Every row belongs to one group in each of 4 separate groupings. Each group adds its own fixed numbers to the row, and there is some noise. The rows also spread widely along 12 directions, which tell nothing about the answers.
Some rows, each with its group in each grouping after it:
[ 32   9  -2   0  13  21 -17   9  10  14  -4  16  -2   1  10   3   0 -11
   1  -9  -1  12   9  23  -5   3   2]
(2) J_425 J_985 J_732
[ -8  -2  -5  -5  20   1 -14 -17  -4   8 -23   5 -20 -17   0  10   1  10
 -18  -4   1  11   5  18   0   9 -11]
(0) J_425 J_468 J_213
[ 13   0  -4  22 -29   6  38  -3   5 -13   8  23   7  15 -23 -13 -19  -3
  18  28  -4  -8 -22 -19  -4 -17   8]
(1) J_564 J_36 J_662
[-19   9  23   9  12  -2   2 -14  12   1  -4  -5   4 -21   1 -14  -8  23
   4  10  13 -15 -14 -13 -26   4 -17]
(2) J_438 J_24 J_213
[  4 -11  23  19  -8  -8   7 -15  -7   9  31   6   7   3   3  16  -6  15
   7 -27  18   3   2 -10  12  15 -20]
(1) J_438 J_985 J_139
[ 11  -9  -5   3 -14   7   6  -1 -20  -9   5  18  -4  25   4 -10   4   3
  -5  12   2   6  18  19  -8 -20  12]
(0) J_564 J_24 J_732
[ -9   7   3 -14  10   2   3  -6   7   3  -2  -6  -6 -17 -21   5  16   0
  -9  -4   3   8  -6 -15  -2  24 -10]
(0) J_438 J_468 J_139
[  5  -9   8   9  15   4  -6   0   8  13   1 -17   5   4 -35 -21  -8  29
  -6  17   1   4  12 -14 -18  15  -2]
(0) J_425 J_36 J_662
[  2  -8 -21  14   3   0 -13  27 -10   0 -15   1  -2  22   4 -23 -19  34
 -10   0  -5   6  19  11 -24  -2  13]
(0) J_564 J_468 J_213
[  8  -2  12   1   8   6  -5 -14  18   8  -9   0 -13  -7 -11  20  15 -22
  16   6  -4  -1  -9   2   3  -7  -4]
(2) J_564 J_24 J_139
[-10  -7  12   2   3 -12  14  -3  -8  -5   4  -9   0   1  -5  20  -5  13
  -2  -3   8  -3   7 -33  -2   2  11]
(0) J_438 J_36 J_139
[  7  -6  28   2   7  -1  15   5  19   1  13  -5   7  -9  17  -8   9  -1
  10   4   9  -8  -9 -16 -19   6  -2]
(1) J_438 J_24 J_139
[ -6   0  11   2   5   3   0 -13  -2   7   9   7   2 -11 -18   8  -2  11
   0  -1  12   2   2 -10   0  17 -12]
(0) J_438 J_24 J_139
[ -4 -13  32  -4  -5  -9  10 -20   9  -7   0 -19 -22   7   6 -13  46 -14
  -2  12   5   1 -16  10 -11 -23 -14]
(1) J_564 J_36 J_139
[ -5  -3   4  11   2  11   0   8 -10   0  14  30  11 -16  26 -10 -11  13
   0  -2  20   0  -2  15  -9  16 -12]
(2) J_438 J_24 J_213
[ 15 -10  -4  26  -6   6  -6   6   9   5  -8 -11  -7  22  -8  -5   4 -10
  16  -2  -4  -7  -8   1 -15 -18  12]
(1) J_438 J_985 J_732
[ 20 -17  17   6  19  -1  -1  -6  20  15  -5 -14 -14 -15  11  -2  10  -2
   4  11  -8  -3  -7   3 -14   6  -6]
(1) J_438 J_468 J_139
[ 11 -18 -11  12  -1   5  -3  -1  -4   5   3   3 -12   6  -7 -17  10   4
  -8   2  -4  13   2  24   0  14 -18]
(2) J_564 J_468 J_662
[ 10 -40   4   1  11   0  19 -12  -4  -4  -6  -5 -16  -1   9   1  10 -11
  -5  38 -10  -4   3   4  -5 -10  15]
(1) J_425 J_24 J_662
[-14  10  10  -2 -16  -4   6  -5 -18  -8   1   9  -4  14  -6   1   8   9
 -10 -12  17   6   3   2  -3 -10  -8]
(2) J_425 J_468 J_139
[ -2 -21   6  -8  18   8  14  18   9  -9  -3 -11  -3 -15  31 -24  14   0
 -13  27  -1 -10 -11  -1 -28   9  12]
(1) J_438 J_985 J_662
[ 27  -5  17  38   2  -6  -2 -18  15  14   4   7 -14   0   6   1 -15   9
  14  -9   6   1 -13  14  -7  -8 -24]
(0) J_438 J_36 J_139
[ 12   2  -7   1   6  16  -6  25  14  -2   5  13   4  -8  21   4  15 -25
   7 -16   6   9 -13  12  -4  15  -1]
(2) J_564 J_985 J_732
[-11  17  12  -4  -7   6   7  13   2  -8   7  13  15   2   5   4   2  -2
   3 -16  19   3  -4 -15  -9   0   6]
(0) J_425 J_985 J_213
[  9 -19 -13  23  10  -1   3 -19  17  -1 -17   5 -27 -11  -3   9  -3 -11
   6  10  -9  -1 -23  19  -2  -4 -14]
(0) J_564 J_24 J_662
[ -9  15 -12  27   4  20 -23  12  21   9 -11   8   4  -9 -32 -19 -14  10
  12 -11  12  -3 -31   5 -19  19 -17]
(0) J_438 J_985 J_662
[ 10 -15 -24  17   2 -14  18  -1  -3 -10  -4   0 -18  10  -8  -8 -13  23
 -14   3  -9  17   0   2   0   8  -9]
(0) J_564 J_36 J_139
[ 10  -9  -9  23  -6   6 -18  -7 -15  12 -12  12 -18  15 -16  -4  -9  13
   0   1   3   4   6  27  -4 -10  -6]
(0) J_438 J_468 J_139
[ -1  11   9 -12  13  -3  -6 -11  10   2 -20 -20 -12   6 -16  27  12  -8
  -3 -11  -4   2  10 -20  -5 -15  16]
(0) J_425 J_36 J_732
[ 36  -7  -1  11  -6  -2  19   7   0   2  20  18   2  16  13 -13 -14  18
  -2  -3  -4  17  12   7   0   6  -6]
(1) J_564 J_36 J_139
[ 26  17  15   2  -5  18 -13  20   5   8   1  31   5  14  36 -16  -8   4
   9 -15  13  -3   8  29 -25 -21   7]
(1) J_438 J_24 J_139

New rows. What belongs after each?
[-13   7  27  -3   4  16 -10 -22  -4  13   4  12   8 -16 -19  13  -1   4
   5  11  17  -5   1  -6   4   6  -7]
(2) J_425 J_985 J_213
[ 16  24   2  11  -6  -5   5 -18  24  -4 -17  11 -23   9   4   8   1  -7
   4 -29  -3   6 -20  16  -4 -25 -19]
(0) J_564 J_36 J_662
[ 20  21  15 -15  -6   9  14  29   8  -7   8  10   8  18  19 -39  18   1
  -9   4   7  13   6   7 -29  -5   1]
(2) J_425 J_468 J_139
[-13  -5   7  -7  11  -1  -6   8 -11  -4   9  14   2 -13  30  20  -6  15
 -11 -22  19   4   5   4   0  16  -2]
(0) J_564 J_985 J_139
[-22  16  -4  -2 -18  -3  14  -2  -5 -23 -10   5  -7  19  -9 -14  10   9
 -10  -4   8   3 -11  -1 -12 -18  -2]
(0) J_564 J_985 J_213
[ -1   4   2  -5   0   8 -18  12  -5  -1  -1  13  -3  10  18   2   8   4
  -8 -28  13   9  10  21  -6  -4   1]
(0) J_564 J_36 J_662
[ -8 -21 -25   8  13   6  14   8   2  -8  -5   6  -3 -23  -9  10   0 -12
  -4  16  -1   9 -18 -11   6  28   3]
(0) J_425 J_985 J_213
[ -9   3   5   3  -7  15 -21  -4 -24  11  -3  15   4  13 -19  21 -15  14
   2 -14  13  -7  22  -1   6  -7  12]
(2) J_438 J_36 J_662
[ 35  17  22 -11 -12  10  14 -10  -4  -1   9  25  -4  25  18  -9   9  -2
 -12  -8   2  14  22  21  -1 -24  -5]
(2) J_425 J_36 J_662
[ -2   6   6 -10   0   8  -8   6  -6  -1   1   0  -6  12   2 -18  22   7
 -14  -8  11  10   6  16 -11   4 -10]
(2) J_438 J_985 J_139
[ 37   5   0  10   0   6  13   6  18  -2  -3   9  -6  17  24 -20  -8   4
   2   9 -12   1  -2  14 -21 -19   7]
(1) J_564 J_985 J_732
[-30  -2  28 -10 -10 -21  19   5 -24 -18  23 -20  17  22   8 -17  11  42
 -18  -7  19   1  27 -31 -16   0   2]
(2) J_564 J_36 J_213
[ -1 -12  -2 -13  15   8  -4   6  -3   3  -2  -1   0 -12   2  13   9  -2
  -6   6  -3   9  14  -5   5  17   9]
(2) J_564 J_36 J_213
[  1 -13  11  11  -6  -8  35 -12  -2 -14   6  -4 -10  -1  -4 -16  11   3
  -6  29   1  -1 -15 -11  -8  -4 -10]
(2) J_438 J_36 J_139
[-10  -4  28 -18   8   0 -10  -6   3   7   9 -10  -4  -8   8 -16  31  10
 -11  -3  12   6   3  10 -13  13 -18]
(1) J_564 J_468 J_139
[ -3 -10   9  10  -1 -10  17   5  -7  -4  19   5  15  -1  13  14 -12  12
   3 -20  12   6   6 -23   4  11   3]
(1) J_425 J_36 J_213
[  0  -1  -4  32  -2   6 -12   7   4  12  15  26   7 -18  -7  -4 -19  15
  12 -13  19   7 -22  12  -2  30 -28]
(0) J_564 J_468 J_139
[  4  19   8 -12  10  21  -9 -16   3   8 -20  19  -6  -6 -13  -5  -7   8
  -8  21   2   1   6  12 -10  -9   4]
(0) J_425 J_985 J_213
[  9  -7   6  29 -27   4  14  -1  -7  -3  17  21   6  24 -20 -18 -10   9
  18  19   9  -1  -5   2  -5 -11  -7]
(2) J_564 J_24 J_139
[  2  -4  -5 -17  -5  -5  27   1  -4 -17  13   0  -4  -2  10  -2  34 -16
 -16  -7  -2  19  -2  -3   4  15 -10]
(2) J_564 J_468 J_732
[  2  11 -11   4  -7   8   1   2   3  -3   0  18   2   9 -14   4  -7   4
   5 -17   2   6   1   2   2   4  -7]
(2) J_564 J_24 J_662
[  6  -4 -14  22   8  12  -4   7   9  11   1  15   3 -15 -10   1 -26  12
  10  -2   5   0 -18  -2  -2  25  -7]
(1) J_438 J_985 J_139
[  8 -10  25  17   5   4  -8 -21   4  21   6   0  -5 -13 -16  14  -1  -1
  16  10   5  -8  -6  -4   2   6 -14]
(2) J_438 J_468 J_139
[  8  -8 -10 -14   2  -4  20  -1   9 -12 -13 -11 -16  17   0   2  17  -8
  -8   2 -18   6   6  -4  -5 -12  12]
(1) J_564 J_24 J_662
[  7   3   1  12  16   0 -12  10  16  10  -9  -6   1  -1  14  -6 -11  18
   6 -22   0  -1   5   1 -20   4  -1]
(1) J_438 J_24 J_213
[31  3 15  7  5 14 -7  0  5 19  5 12  7  2 -1  3 -7 -4 11  9 -1  1 14  3
 -8 -1  5]
(2) J_425 J_468 J_732
[ 33  -1  -4   1   1  10  11   1  12   3  -6  10 -14   9   8   1   7 -17
   2   1 -12   8  -4  12   0  -8   4]
(1) J_438 J_985 J_139
[  8  11  -5  -8  -3  -2  12  20   2 -14  12  11   7  10  30   6   9  -5
  -3 -35   7  12   8   1  -6   2   2]
(2) J_564 J_24 J_732
[ 10  -5  31  14   4  -5 -25 -20   2  27  -1 -16 -10  11 -19  34   1   4
  15 -20   5  -6  18 -10   2 -10   0]
(0) J_438 J_468 J_139
[ 20  -6   5  20 -16   7  10  -3   5  11  26  19   6   2 -20 -13   8  -8
  11  -7  10  19 -14   6   7  20 -26]
(1) J_425 J_468 J_139
[ -9  -6   5   4   5  -2  13  -3  -1  -6  -6   6  -4 -16  12  11  -1  -4
   0   7   5  -2 -11  -8  -4   3  -1]
(2) J_425 J_468 J_213
[ -9   1 -17  -7  10  -9   4  -5  -1  -7  -5  -1 -14  -2 -13   6  11   8
 -19 -25   5  24   3   2   4  20 -18]
(0) J_425 J_24 J_139
[-11  -5  -4  17   7 -14  -7  -4  16  -2 -19 -19 -20   1   6 -15   0  22
  -7 -18  -1  -3 -18  10 -22  -3 -18]
(1) J_564 J_468 J_662
[ 24  14  13   6 -11  -1  22   4   7  -5   9   9   3  22   0 -40  -6  26
  -5  19  -1   7   5   1 -23 -11  -8]
(2) J_564 J_36 J_139
[ 15  15 -11   9   2  25  -5   8  18   5  -6  26   4  -4 -16 -19 -18   8
   4  12   0   3 -14  12 -13  11  -7]
(0) J_564 J_985 J_662
[ -7   7  12  -4  21  11 -22  -7  11  14 -16   4  -6 -22 -16  22  -5  -1
   5   2  10  -2  -6  -5  -4   6   2]
(0) J_425 J_36 J_139
[ 22   0  -1  18   9  -1  -7 -16  11  20   2   9  -8  -7 -21   6 -20  22
   3  -3  -5  11   3   5   3  19 -21]
(0) J_564 J_468 J_139
[  1  15   8  15 -16  23 -30 -10 -13  15  -7  21  -2  23 -17  -9   0   6
   7 -10  15   1   8  30  -3 -19  -9]
(2) J_438 J_985 J_213
[ 48 -17  25  16   1 -15  29  -4  28   5  14 -26 -13  17  23  13  24 -29
  14 -15 -20   4   2 -15  -3 -11  -4]
(2) J_438 J_468 J_662
[-10  -8   0  18  -7  19  -3   3 -17   0   6  24  11  -6 -16 -20 -13  11
   3  32  19  -4 -10   8 -12   4   1]
(2) J_425 J_36 J_732
[ 20   2  24   2  10   7 -17 -32   6  18 -16  -1 -24  -1   3   2  16  -8
  -3   8  -2   3   4  32  -8 -21 -14]
(2) J_425 J_468 J_732
[ 13   8  16  -8   8  13  10 -12   9   0 -11  17  -2  -4   2   1  -9  -2
   0  28   0  -9   3  -1 -16 -17  12]
(0) J_425 J_24 J_662
[ -2 -11  28  -1   8  -5  -1 -22   0   9  -3 -26 -10  11 -13  -4   9  21
  -5  15   0  -9  12 -13 -13 -10   1]
(1) J_438 J_985 J_139
[  1  -7 -26   2  10  -3   3   5  -6 -11 -28   2 -25   7   9   8  -4   3
 -11  -4  -9   4   2  12  -7 -11   8]
(2) J_438 J_24 J_139
[ 34  11   9  19  -4  18  -1  -3  25  13  10  27   2  -2   5  -3  -8 -11
  16  -9   1   5 -14  20   0   5 -21]
(2) J_564 J_985 J_662
[ 15   5  22  -1   2  -2  10   6   5  -6  -6   2  -3  15  35 -20   1  10
  -4   3   3  -1   8   7 -27 -29  12]
(1) J_425 J_36 J_213
[-22   3 -19   1  26   2 -20  38  15  -4 -37 -26  -4   0  -7  -8  -9  17
  -7  -5   0  -5  -4 -14 -35   5  23]
(2) J_425 J_36 J_662
[ 32 -17   6   2  -3   6  13 -17 -10  10  32  11  -1  12  -6  10  12  -3
 -11 -16  -2  23  23   7  24  23 -19]
(0) J_438 J_985 J_662
[  9 -14   2  12   6  -2  -4  13   4  -5   2   1  -4   7  26  -5   4  -1
   4  -4   5   0   3  14 -19  -9   7]
(0) J_564 J_24 J_732
[ 15   8   6  11  14   3   8 -13  20   2  -7   8  -5 -13   0 -10  -9   3
   2  13   1   0 -13   5 -20  -1 -11]
(0) J_425 J_24 J_732
[ -3  19  12 -21  14   2  18  -6   6  -7  -3   7   6 -12   8 -20  -4  24
 -18  12   3   5  11  -8 -20   8  -7]
(2) J_425 J_24 J_213
[  3  -4  15  -5   6  -6  17  13   4  -6  12  -6   1  -3  15 -23  15  10
 -13   6   9   9  -1  -3 -18  15 -12]
(2) J_425 J_468 J_139
[ 20   6 -20  23  -8   0   7  20   5  -4   1  12  -2  24  -5 -22  -9  10
   2 -17   2  19  -1  13 -12   2 -12]
(2) J_425 J_24 J_139
[ 14  -9  -2  32  -3  -4 -19   8   8  11  -7  -5 -19  16   3   6   7  -9
  12 -31   5   7  -9  20  -7  -7 -12]
(0) J_438 J_468 J_139
[ 13 -12   3   3   4  10  -3  15   1   5   6  -3   2  15   5 -33  14   8
  -9   6   2  14  11  15 -17   5   0]
(1) J_425 J_985 J_213
[ 10  18 -10  -2  -2  13   8  -7  10  -1 -10  23  -3 -12 -10   6  -7  -9
   5   8  -6   2 -15   1  -1   2  -3]
(2) J_564 J_468 J_732
[ -8  -9   4   5 -10  13  -5  -1 -19   4   6  15  -2   0 -15 -17  10   5
  -4  15  14   2  -2  13  -5   7 -10]
(2) J_438 J_468 J_139
[  6   7 -12  12 -15  13 -16  25  -3   0  -6  22  -1  19   5   4  -5  -8
   9 -25   9   4  -2  19  -8 -11   9]
(0) J_564 J_468 J_662
[-19   5  27  12  13   9 -29 -15  12  16  -3  -2  -1 -20  -8  13   0   6
   8 -17  24  -9 -14   5  -7  10 -21]
(2) J_425 J_985 J_662
[ 39  -9  -2   8  -5   5  26  12  17 -10   2  10 -11  15  20  -9  10 -23
   4  13 -14   8  -7   8  -9 -16   9]
(0) J_564 J_36 J_662
[-14   1   5   3   9  -2  -5   6  -5   1  -6  -2   6  -1   8  18 -10  13
   5 -18   9  -7  13 -15  -9   1  10]
(2) J_438 J_24 J_213
[  6  -4  -9  11 -10  10   4  11 -14  -1   3  18   6  21 -22 -15 -11  12
   2  18   7   6  11   3  -8  -3   7]
(2) J_425 J_24 J_139
[  9  17  21   8   6  -1 -10 -13   7  11   5  -2   1   5  -3 -11  -1  21
  -4 -19  11   8   8   5 -14   1 -20]
(2) J_425 J_36 J_732
[ 2  0 12 10  1  6 -7  2  8  7  5 10  3 -4 -4  2 -1  0 15  1 10 -2 -7  4
 -6  3 -9]
(2) J_564 J_24 J_139
[ 19  18 -16  -9  11   5  18   2  17  -7 -34   0 -19   0   6 -20   0   1
 -13  18 -24   4  -4   4 -23 -13   6]
(2) J_438 J_468 J_213
[  4 -12  -8  20 -21   9   2  -7 -21  -2  14  28  -3   6  -7 -19   1   5
  -3  12  11  10  -8  28  -1   2 -17]
(0) J_564 J_468 J_732
[-12  -3  -2  -5  10   1   7 -11 -11  -9  -7   9  -9 -15   9  -6   3  10
 -20   9  10   6  -5  10  -8   6  -9]
(2) J_425 J_36 J_732
[ 30  -3   0  16  -1   3   7  11   5   9  15  24   6   1  23  33 -18 -14
  13 -34   4   9   5   0  13  10  -1]
(2) J_425 J_468 J_662
[ 15  -9 -18  -2   3   7  10  20  -3  -5  -6   8  -4  10  -1  -7  -1  -1
 -11   7  -7  12   9   2  -8   6  14]
(0) J_425 J_468 J_662
[ -9  11   4 -16   9   4  -8  -3  10  -1 -16  -4 -13  -5   0   1  15   3
 -12 -10   1   2  -3   7 -13   0  -5]
(0) J_564 J_468 J_662
[ -5  -6 -14  16  -5 -15  13  21   3 -10   2  -8   2  11   1  17   3  -7
   4 -36   4  13  -4 -23  -1   7   5]
(0) J_425 J_468 J_213
[ 26  -2   4 -13   9  -6  28  18  21  -8  17  -8   2   2  22  15  26 -26
  -6 -35  -6  24   6 -18   8  19  -2]
(2) J_425 J_36 J_662
